The first 6 rows are patterns. Each new row is the sum of 2 different patterns, raised or lowered, with some noise. Before adding, each is slid sideways (what falls off one end comes back at the other), maybe read backwards, and multiplied by a number that may be negative. Names go in the order of the patterns.
Known rows, each followed by the names of its patterns:
-.14 -.09 -.25 -.09 .01 -.03 .03 -.15 .00 -.05 .01 -.17 -.17 .11 -.02
 .04 -.30 -.13 -.09 -.11 -.02 -.07 .06 -.07 .14 -.19 -.02 .03 .07 .08
 -.02 .00 .02 -.12 -.15 .19 -.06 -.08 -.12 .01 -.15 => j_879
-.21 -.24 .07 -.03 .14 -.15 -.15 -.18 .02 .02 .25 -.02 -.09 .11 .00 -.05
 -.10 .01 -.14 -.03 .00 .11 -.01 .19 -.10 .06 -.07 -.04 .06 -.02 .11
 -.09 .07 -.03 .02 .04 -.09 -.01 -.01 -.09 -.11 => j_383
.08 .07 .07 .04 .02 .02 .00 -.03 -.17 .07 .03 .23 -.18 .13 .08 -.02 -.01
 .07 .04 -.09 -.09 -.04 .12 .30 -.03 -.05 .14 -.15 .08 -.06 .07 .05 .07
 .02 -.07 -.02 -.09 .01 .03 .00 .06 => j_855
.00 -.02 -.07 -.03 .00 .02 .00 .03 -.06 .01 -.05 .00 .01 -.02 -.05 .13
 -.25 .10 .02 .04 .12 -.22 -.03 -.07 -.12 .03 .09 -.06 .12 .06 .06 .26
 .03 -.20 .30 .06 -.07 .30 -.01 -.14 -.01 => j_598
.30 -.05 -.12 -.16 -.28 .00 -.19 -.13 -.10 -.12 .02 .16 -.03 .03 .19 .08
 -.07 -.06 .02 .03 -.08 -.15 -.05 .30 .01 -.07 .01 -.04 .02 -.02 .03 .10
 -.21 .24 .05 .00 -.01 -.01 -.11 .29 .07 => j_403
.04 -.02 .07 .10 -.06 .02 .14 -.10 -.11 .08 .10 -.02 .01 .10 .07 .26 .15
 .01 -.01 .19 -.06 .03 .03 .02 .01 .04 -.11 .00 -.07 -.17 .00 -.14 .04
 .13 -.07 -.16 -.06 -.13 -.14 .05 -.01 => j_355

New rows, each followed by the names of its patterns:
-.06 -.10 -.21 -.13 -.13 -.21 -.12 -.28 -.02 -.07 -.15 -.16 -.10 -.12
 -.06 -.19 -.18 -.01 -.17 -.07 -.01 .02 -.18 -.04 -.06 -.08 -.01 -.15
 -.13 -.11 -.26 .04 -.05 -.17 -.21 -.02 -.04 -.28 -.16 -.36 -.05 => j_879 j_355
.13 -.10 .20 -.20 -.04 .05 .17 .06 .07 .18 .06 .22 .13 .08 .18 .13 -.23
 .22 .04 -.06 -.16 .04 .06 .04 .01 .11 .19 .14 -.12 .09 .10 .03 .06 -.07
 .01 -.06 -.03 .22 -.10 .06 -.01 => j_855 j_403
-.12 .11 -.16 -.12 -.17 -.21 -.11 -.15 -.23 -.22 .04 -.13 -.11 -.43 -.27
 -.19 -.20 -.10 -.13 -.01 -.15 .07 -.26 -.10 -.07 -.05 -.02 -.24 -.08
 -.10 -.10 -.35 .14 -.11 -.19 -.24 -.05 -.23 -.29 -.25 -.37 => j_879 j_855
.05 -.02 -.01 -.29 -.14 .04 -.26 -.14 -.11 -.20 -.11 .18 -.30 -.13 -.09
 -.31 -.19 .13 -.12 -.03 -.01 -.08 -.03 -.15 -.02 -.12 -.07 -.05 -.13
 .05 -.06 -.08 -.02 .03 -.02 .29 -.22 -.08 -.19 -.05 .20 => j_383 j_598
-.10 -.08 .08 -.12 -.04 -.10 -.14 .04 -.05 -.14 -.08 .04 .08 .05 -.08
 -.06 -.21 .01 .02 .03 -.18 -.19 -.32 -.18 -.06 -.11 -.08 -.11 -.06 -.19
 -.03 -.08 -.13 -.19 -.11 -.23 -.01 -.15 -.06 .02 -.16 => j_383 j_355
.04 .08 -.03 .36 .24 .41 .13 -.05 -.11 -.21 .06 -.03 -.11 .15 -.15 .16
 .28 -.21 .01 .30 .25 .13 .02 .06 .13 .07 -.11 -.08 .53 -.09 .00 .07 .22
 .10 .07 .11 .18 -.14 .24 .08 .03 => j_855 j_403
.09 .17 .19 .19 .16 .20 .10 -.07 .14 .02 -.01 .26 .12 .12 .17 .09 .10
 .15 .20 .16 .28 .18 .20 .24 .14 .19 .10 .05 .17 .25 .18 .22 .28 .25 .15
 .12 .04 .25 .02 .14 .18 => j_855 j_355
.04 -.07 .09 -.10 .03 -.05 -.04 .12 .02 .05 .06 .16 .14 .30 -.06 .02 .04
 .20 .12 .14 -.06 .01 -.21 .02 .08 -.04 .06 -.02 .21 .02 .16 -.04 .00
 -.11 .03 -.16 .13 .00 .11 .06 -.02 => j_383 j_855
.17 .23 .06 .13 .09 .01 .06 .16 -.15 .23 .13 .15 .21 -.05 .24 .15 .26
 .09 .12 .01 .19 .15 .10 .14 .13 .21 .05 .05 .10 .15 .24 .03 .17 .45 .04
 .23 .40 -.04 .05 .39 .24 => j_879 j_598
.06 .05 .14 -.01 .00 -.01 .06 .23 .09 .13 .14 .00 .12 .12 -.03 .00 .06
 .06 -.04 -.06 .15 -.02 .02 .09 .00 .10 -.05 .00 -.08 .03 -.12 .09 .20
 -.07 .21 .02 -.16 -.07 .20 .14 .02 => j_879 j_598
.11 .23 -.09 .17 .03 .17 .08 .29 .13 .03 .13 .23 .46 .25 -.03 .37 .21
 .13 .36 .07 .16 -.01 .13 .09 .23 .17 .15 .17 .17 .15 .07 .11 .08 .12
 .16 .13 .12 .35 -.03 .31 .16 => j_855 j_598
-.06 -.04 -.12 -.18 .05 .00 -.03 -.03 .02 .06 .07 -.21 .05 .11 -.01 .09
 -.03 -.06 .03 .02 .15 -.10 .02 -.03 -.01 -.03 .07 -.22 -.13 -.12 .00
 -.02 .13 .22 -.04 .05 .06 .05 .02 -.06 -.26 => j_403 j_355
-.09 .13 .22 .19 .14 .16 .17 .08 .07 .07 .15 .03 .26 .00 .19 .15 -.09
 .06 .19 .09 .35 .01 .03 .08 .04 .21 .05 .30 .03 .06 .02 .31 .03 .07 .07
 -.09 .07 .20 -.15 .02 .11 => j_855 j_598
-.12 -.14 -.09 -.12 -.08 -.07 -.23 -.13 -.10 -.21 -.24 -.23 -.17 .10
 -.14 -.10 .05 -.18 -.04 .02 -.06 -.02 -.04 -.17 -.04 -.09 -.18 -.16
 -.04 -.20 .03 .02 -.03 -.10 -.30 .06 -.14 .00 -.04 -.12 -.09 => j_598 j_355
-.15 -.14 -.10 -.18 -.07 -.06 -.10 -.09 -.22 -.23 -.08 -.17 -.15 -.18
 -.19 -.12 -.33 -.13 -.11 -.10 -.29 -.16 -.33 -.10 -.20 -.17 -.12 -.18
 -.15 -.15 -.21 -.17 -.18 -.25 -.21 -.27 -.23 -.16 -.14 -.15 -.33 => j_855 j_598
-.04 -.11 -.13 -.13 -.10 -.01 -.10 -.08 .04 -.26 -.12 -.13 -.15 -.11
 -.07 -.27 -.14 -.28 -.08 .02 .15 .02 -.11 -.18 .16 -.12 -.06 -.08 -.16
 -.13 -.13 -.12 -.05 .00 -.16 -.35 -.06 .01 -.10 .08 -.33 => j_855 j_403
.15 -.03 .07 .06 .32 .06 .16 .13 .31 .08 .33 .16 .13 .22 .09 .22 .00 .30
 .11 -.09 .14 .18 .19 .10 .10 .27 .29 -.04 .06 .18 .24 .00 .23 .34 .27
 .42 .32 .13 .34 .20 .31 => j_879 j_403
-.07 .53 .31 .30 .37 .17 .17 .22 .14 .46 .16 -.11 .15 .41 -.02 .13 .22
 .06 .44 .37 .23 .38 .26 .18 .18 .10 .05 .23 -.03 .14 .12 .24 .53 .29
 .49 .19 .11 .44 .13 .26 .42 => j_598 j_403
.05 -.02 .19 .19 -.06 .03 -.12 .12 -.04 -.01 -.07 -.16 -.21 .13 .07 -.20
 .01 -.15 -.03 -.02 -.03 .04 .01 -.07 .00 -.09 -.03 .11 .02 .02 .06 .26
 -.03 .13 -.06 -.03 .07 .03 -.04 -.11 .11 => j_383 j_355
.39 .02 .06 .15 .18 .02 -.12 .30 .22 .54 .15 .00 .19 .31 .10 .06 .21 .18
 .20 .13 -.18 .08 -.03 -.14 .20 -.06 .15 .23 .32 -.11 .01 .07 .03 .19
 .23 .26 .21 .23 .08 .27 .16 => j_879 j_355
-.29 .13 -.06 .05 .06 -.17 -.14 -.23 -.14 -.32 -.16 -.26 -.26 -.13 -.19
 -.15 .11 -.19 -.07 -.09 -.40 -.08 .05 -.15 -.22 -.08 .23 -.06 -.16 -.12
 -.12 -.10 -.06 -.08 .01 -.28 .10 -.03 -.04 -.23 .12 => j_598 j_403
.10 .12 .15 .03 .04 .05 .17 .32 .04 .04 .21 -.18 .15 .33 .09 .21 .44
 -.07 .04 .33 .09 .17 .24 .04 .21 .17 .04 .11 .12 -.12 .22 .12 .08 .03
 -.04 .25 .27 -.10 .22 .15 .03 => j_855 j_598
.03 .03 .02 -.28 .06 -.06 .06 -.09 .02 -.08 .03 -.06 .06 .04 .06 .11
 -.09 -.06 -.13 .09 .03 -.15 .01 .24 -.01 .03 .27 -.23 .05 .34 .07 .12
 .17 -.09 .13 .04 -.11 -.17 .02 -.17 .10 => j_879 j_598
.15 .20 .11 .04 -.01 .36 .17 .05 .14 .10 .09 .04 .09 .16 .09 .17 .18 .05
 .15 .12 .10 .33 .20 .41 .07 .06 -.05 .05 .19 -.01 .06 .06 .12 .10 .22
 .10 .16 .35 .20 .13 .18 => j_879 j_403
-.24 -.16 -.26 -.30 -.33 -.19 -.21 -.09 -.14 -.19 -.25 -.24 -.36 -.28
 -.36 -.31 -.28 -.19 -.29 -.24 -.07 -.02 -.25 -.35 -.51 -.14 -.27 -.30
 -.16 -.34 -.42 -.31 -.20 -.17 -.17 -.39 -.49 -.16 -.20 -.33 -.13 => j_383 j_855
.11 -.06 -.01 -.10 -.22 .13 -.20 -.19 -.18 .07 .02 .03 -.02 .14 .36 -.06
 -.33 -.17 .16 .09 -.01 -.03 -.04 .05 -.18 .18 -.32 -.05 .15 .02 .07 .17
 -.32 -.03 -.28 .07 -.10 .21 .33 -.08 .13 => j_879 j_403
-.25 .17 -.07 -.17 .05 -.16 -.21 -.06 -.20 -.05 -.18 -.12 -.09 -.07 -.08
 .01 -.13 -.02 -.03 -.06 .00 -.11 -.18 .09 -.20 .04 .03 .02 .01 -.24
 -.12 -.12 -.23 -.10 .04 -.13 -.05 .06 .04 .11 -.09 => j_598 j_355
.18 .12 .26 .24 -.01 .10 -.08 .16 .32 .01 .14 .05 -.14 .19 -.05 -.06 .01
 .00 .19 .13 .14 .19 .10 .00 .30 -.09 .02 .28 .17 .01 .27 .07 -.15 .13
 .01 .08 .01 .00 .14 .08 .09 => j_383 j_598
-.03 -.20 -.14 .02 .00 -.04 -.22 -.22 .06 .02 -.10 .13 -.25 -.06 -.02
 -.11 .00 -.03 -.01 .04 .00 -.09 -.13 -.10 -.14 -.10 -.27 -.13 -.11 -.19
 -.31 -.10 -.12 .10 -.11 -.18 -.33 .19 -.13 -.23 -.05 => j_855 j_355
.05 .03 .28 .20 -.09 -.29 .06 .13 -.02 -.05 -.11 .17 .08 .00 -.10 .19
 .20 -.09 .01 -.01 -.23 .08 -.22 -.12 -.32 .07 .36 .04 .20 -.10 -.13
 -.12 -.07 .02 .36 -.38 .12 -.06 .02 .02 .02 => j_879 j_403
.16 .16 -.01 .13 -.05 .23 -.07 -.06 -.04 -.13 .00 .17 .09 .01 .16 -.23
 .03 .09 .04 .07 .16 .17 .14 .27 .08 .20 .07 .06 .32 .30 .13 .14 .17 .13
 .08 .15 -.05 .18 .28 .11 .07 => j_879 j_355
.10 -.10 .19 .01 .04 .27 .13 -.04 -.04 -.05 .13 .09 .01 .04 .17 .16 -.30
 .28 .02 -.08 -.01 -.02 -.11 .00 .00 .00 .14 .06 .09 .16 .09 .07 .16
 -.12 -.03 -.03 -.02 .25 .00 .10 -.02 => j_855 j_598
-.12 .07 -.11 .08 .01 .05 .01 .26 .01 .02 .13 .04 -.08 .21 .22 .04 .19
 -.13 .26 -.01 .15 -.02 .10 .05 .03 .03 -.17 .15 .07 .18 -.11 -.08 .06
 .02 .11 -.05 .15 .08 .21 -.02 -.13 => j_879 j_855
.06 .02 .02 .01 -.01 .00 .04 .23 .00 -.09 -.06 .04 .05 -.01 -.10 .07 .35
 -.02 .05 .31 -.06 .00 .13 .00 -.06 .11 -.20 -.03 -.04 -.07 .20 .07 .10
 .01 .03 .03 .06 -.10 .28 -.12 .09 => j_598 j_403
.20 -.09 .21 .08 .11 -.10 -.04 -.03 .15 .07 .14 -.02 .04 .10 .08 .05 .05
 .10 -.05 .13 -.12 .09 .14 .17 .17 -.01 .13 -.07 .15 -.03 .14 .32 .15
 -.03 -.02 -.09 .04 .06 -.06 .00 .15 => j_879 j_855
.20 .40 .04 .37 .15 .25 .40 .37 .27 .26 .38 .22 .28 .13 .32 .38 .29 .17
 .37 .35 .24 .15 .18 .29 .43 .29 .34 .35 .26 .32 .28 .27 .14 .31 .27 .20
 .18 .25 .23 .21 .25 => j_879 j_855
-.15 -.03 .11 .24 .14 .22 -.22 -.07 .00 .02 -.16 .15 .06 .05 .04 .03 .02
 -.11 .12 .03 .25 -.15 .06 .02 .00 .19 .13 .19 .15 .26 -.12 .06 -.13 .11
 .19 .11 -.02 .03 .38 .02 .09 => j_879 j_383
-.23 -.23 -.16 -.33 -.02 -.14 .02 -.07 -.01 -.27 -.05 -.26 -.21 -.13
 -.30 -.05 -.08 -.26 -.19 -.08 -.27 -.20 -.03 -.14 -.25 -.21 -.27 -.33
 -.07 -.17 .01 -.29 -.22 -.29 -.08 -.10 .06 -.15 -.19 -.13 .04 => j_383 j_598
.00 -.19 .18 .00 -.25 .11 .00 -.18 -.08 -.14 -.11 .26 -.05 -.06 .11 .03
 .05 .17 -.05 .04 -.14 .07 .23 -.09 .03 .02 -.09 .17 .08 .18 .04 -.09
 -.08 -.18 .00 -.09 -.02 -.04 -.05 .01 .23 => j_598 j_403
.08 .05 .09 .03 .15 .10 .10 -.19 .10 .31 .18 .07 .13 .23 .32 .22 -.14
 .10 -.01 .04 .19 .37 .15 .20 .05 .11 .41 .15 .20 .17 -.11 .02 -.04 .21
 .10 .00 .09 -.10 -.01 .23 .05 => j_383 j_403
.39 .06 .30 .33 .29 .31 .10 .06 .19 .18 -.06 .04 .33 .19 .20 -.02 .18
 .29 .17 -.08 .14 .27 .14 .32 .05 .21 .18 .17 .42 -.03 .15 .21 .15 .11
 .40 -.08 .09 -.14 .24 .21 .26 => j_879 j_403
.22 .30 .24 .42 .17 .26 .38 .07 .22 .33 .26 .28 .30 .22 .31 .30 .24 .20
 .19 .07 .27 .30 .20 .39 .02 .35 .22 .03 .16 .28 .28 .32 .20 .23 .22 .27
 .20 .13 .32 .09 .23 => j_855 j_598
.11 .10 .07 .23 .15 .25 .01 .30 .12 .16 .06 .09 .01 .20 .16 .47 -.07
 -.01 .05 -.25 .13 .06 .02 .07 .03 .19 .26 .11 .16 .28 .17 .13 .09 .17
 .17 .07 .04 .16 .28 .29 .01 => j_598 j_403
.20 .08 .12 .07 .10 .17 .06 .18 .33 .25 .15 .01 .04 -.01 .20 .07 .16
 -.05 .01 .07 .10 .16 .28 .04 .16 -.02 .27 .10 .03 .24 .15 .12 .08 .18
 .26 .11 .18 -.08 .27 .21 .01 => j_383 j_855
-.23 -.16 -.24 -.09 -.26 -.13 -.12 -.42 -.30 -.20 -.13 -.10 -.20 -.35
 -.19 .17 -.30 -.24 .27 -.55 -.16 .03 .05 -.09 -.03 -.26 -.09 -.15 -.33
 -.31 -.28 -.43 -.03 -.16 -.17 .00 -.40 .03 -.22 -.25 -.22 => j_855 j_598
-.27 -.07 -.40 -.15 -.27 -.31 -.29 -.26 -.35 -.27 .00 -.18 -.34 -.20 .04
 -.17 -.10 -.28 -.28 -.34 -.19 -.08 -.15 -.35 -.42 -.29 -.34 -.25 -.30
 -.47 -.11 -.16 -.09 -.26 -.37 -.07 -.21 -.10 -.32 -.19 -.14 => j_879 j_383
-.09 -.20 -.22 -.11 -.21 -.16 -.27 -.15 -.14 -.17 -.25 -.17 -.39 -.16
 -.20 -.11 -.13 -.36 -.20 -.09 -.31 -.16 -.08 -.19 -.05 -.07 -.06 .06
 -.15 -.38 .17 -.14 -.17 .07 -.18 -.31 -.20 -.20 -.31 -.17 -.19 => j_879 j_598
-.19 -.23 -.24 -.37 -.21 -.24 -.19 -.25 -.30 -.29 -.27 -.33 -.20 -.24
 -.26 -.28 .01 -.50 -.18 -.18 -.16 -.12 -.36 -.17 -.26 -.32 -.27 -.03
 -.29 -.07 -.20 -.15 -.04 -.23 -.45 -.11 -.13 -.27 .12 -.32 -.42 => j_879 j_598
-.08 -.10 -.09 -.15 -.08 -.05 -.13 -.04 -.01 -.03 -.07 -.05 -.06 -.05
 -.16 .03 -.23 -.06 -.09 -.03 -.07 .01 .00 -.03 -.10 -.08 -.02 -.19 -.16
 -.14 -.15 .08 -.02 -.28 -.05 -.15 -.19 -.13 .01 -.04 -.07 => j_855 j_598
.16 .27 .11 .29 .24 .08 .19 .16 .30 .17 .20 .07 .41 .28 .05 .28 .31 .45
 .36 .23 .22 .24 .26 -.01 .12 .13 .32 .08 .19 .13 .06 .20 .13 .18 .14
 .16 -.05 .07 .17 .36 .16 => j_879 j_355
.04 .08 .06 .07 .14 -.01 .07 .00 -.11 .04 -.12 .01 -.06 .04 -.08 .17
 -.25 .01 .12 -.02 .02 .07 .11 .00 -.13 -.02 .26 .23 -.12 .04 .26 -.18
 .08 .04 .13 .27 .20 .02 -.07 .17 -.12 => j_855 j_355
-.33 -.25 -.19 -.25 -.52 -.18 -.31 -.04 -.09 -.12 -.09 -.30 -.21 -.06
 -.39 -.37 -.16 -.19 -.20 -.34 -.15 -.24 .02 -.07 -.27 -.16 -.23 -.32
 -.31 -.25 -.22 -.13 -.23 -.28 -.20 -.32 -.53 -.18 -.35 -.42 -.13 => j_383 j_355
.13 -.09 .05 .14 -.07 -.06 .09 .13 -.01 .12 -.06 .05 .11 .01 .06 .28 .17
 .23 .35 .08 .39 .16 .07 .17 .07 .09 .04 .27 .05 .11 .07 .10 -.10 .13
 .08 .05 .02 .17 .24 .02 .04 => j_403 j_355
-.18 .03 -.21 -.01 -.09 .01 .01 .08 .15 -.03 -.04 -.14 -.01 .09 -.04
 -.16 -.06 .05 .01 .02 .01 -.08 .13 -.02 .19 .16 -.02 .07 .02 -.01 -.15
 .02 .03 -.06 -.09 .00 -.19 -.08 -.09 -.01 .12 => j_879 j_383
-.01 -.29 -.16 -.10 -.18 -.10 -.05 -.33 -.24 -.45 .01 -.02 .04 -.05 -.20
 -.03 -.07 -.04 -.06 -.08 -.26 .01 -.25 -.26 -.15 .01 -.03 -.11 -.13
 -.05 -.06 -.17 -.22 -.16 -.09 -.19 -.08 -.20 -.17 -.17 -.32 => j_879 j_403
.29 .27 .28 .23 .31 .23 .25 .15 .03 .02 -.02 .18 .21 .23 .10 .21 -.13
 .31 .02 .13 .17 .24 .16 .21 .26 .16 -.14 .25 .26 .00 .11 .10 .36 .29
 .21 -.08 .16 .12 .24 .30 .31 => j_383 j_403
.03 .10 .30 -.12 .14 .12 .22 .10 .29 -.15 .09 -.13 .12 .28 .30 .35 .07
 .18 .10 .30 .25 .22 -.10 .07 -.03 -.04 .07 .37 .18 .06 .18 .20 .25 .11
 -.13 .04 .18 .13 .23 .10 .28 => j_383 j_403
-.09 .22 -.08 .06 .00 -.22 -.12 .14 .19 .12 .00 .07 .14 .05 .00 .01 .20
 -.16 .05 .01 .27 .08 .14 .13 .11 .09 .06 -.04 .00 .10 .09 .15 .11 .16
 .17 .14 .06 .00 .01 .00 .18 => j_855 j_355
.43 .06 .23 -.11 .03 -.03 .29 .23 .19 .11 .04 .05 .10 .03 .06 .07 -.05
 .11 .04 .05 -.27 .14 .02 -.30 .28 -.16 -.20 -.12 -.03 -.04 .20 -.02 .10
 .19 .07 -.03 .30 -.03 -.25 -.02 -.07 => j_383 j_598
.12 .13 .02 -.08 .02 -.02 -.15 -.21 .09 .06 .19 -.24 .17 .17 .00 -.22
 .05 .07 -.11 -.05 -.06 .12 .25 -.11 .10 -.05 -.18 .09 -.07 .05 .11 -.12
 -.05 -.25 -.02 -.01 .12 .18 -.02 .16 .17 => j_855 j_403
.20 .13 .08 .29 -.04 .22 -.06 -.02 .16 .35 .12 .27 .26 .05 -.01 .12 .12
 -.18 .00 .14 .19 .06 .27 .06 .02 -.08 .29 .22 .07 .09 -.15 -.02 .13 .05
 -.09 .17 .02 .11 -.01 .10 .00 => j_383 j_355
.22 .31 .25 .20 .16 .17 .19 .12 .05 .19 .36 .23 .14 .17 .15 .22 .05 .39
 .16 .01 .32 .08 .35 .19 .20 .20 .36 .16 .44 .04 .04 .00 -.25 .14 .21
 -.16 .05 .14 -.07 .27 .24 => j_598 j_403
-.05 -.15 -.13 -.19 .11 -.14 -.24 -.21 -.18 -.22 -.19 -.19 -.26 -.11
 -.05 -.08 -.07 -.21 -.11 -.14 -.13 -.39 -.17 .01 .07 -.23 -.23 -.13
 -.18 -.21 -.07 -.11 -.15 -.26 -.04 -.15 .15 -.12 -.10 .08 -.26 => j_879 j_855
.28 .33 .18 .39 .22 .38 .32 .17 .28 -.02 .34 .18 .24 .16 .24 .17 .33 .32
 .34 .47 .34 .11 .51 .37 .15 .61 .26 .20 .22 .26 .26 .16 .38 .28 .39 .28
 .28 .14 .29 .16 .24 => j_383 j_598
-.06 -.02 .10 .04 .09 .18 .08 .02 .08 -.05 .20 -.01 -.04 -.09 .27 .03
 .02 .07 .03 .09 .07 .13 .15 -.12 .23 .11 .00 .01 -.01 -.05 .29 .11 .30
 -.04 .00 -.17 -.12 .03 -.13 .09 .03 => j_855 j_403
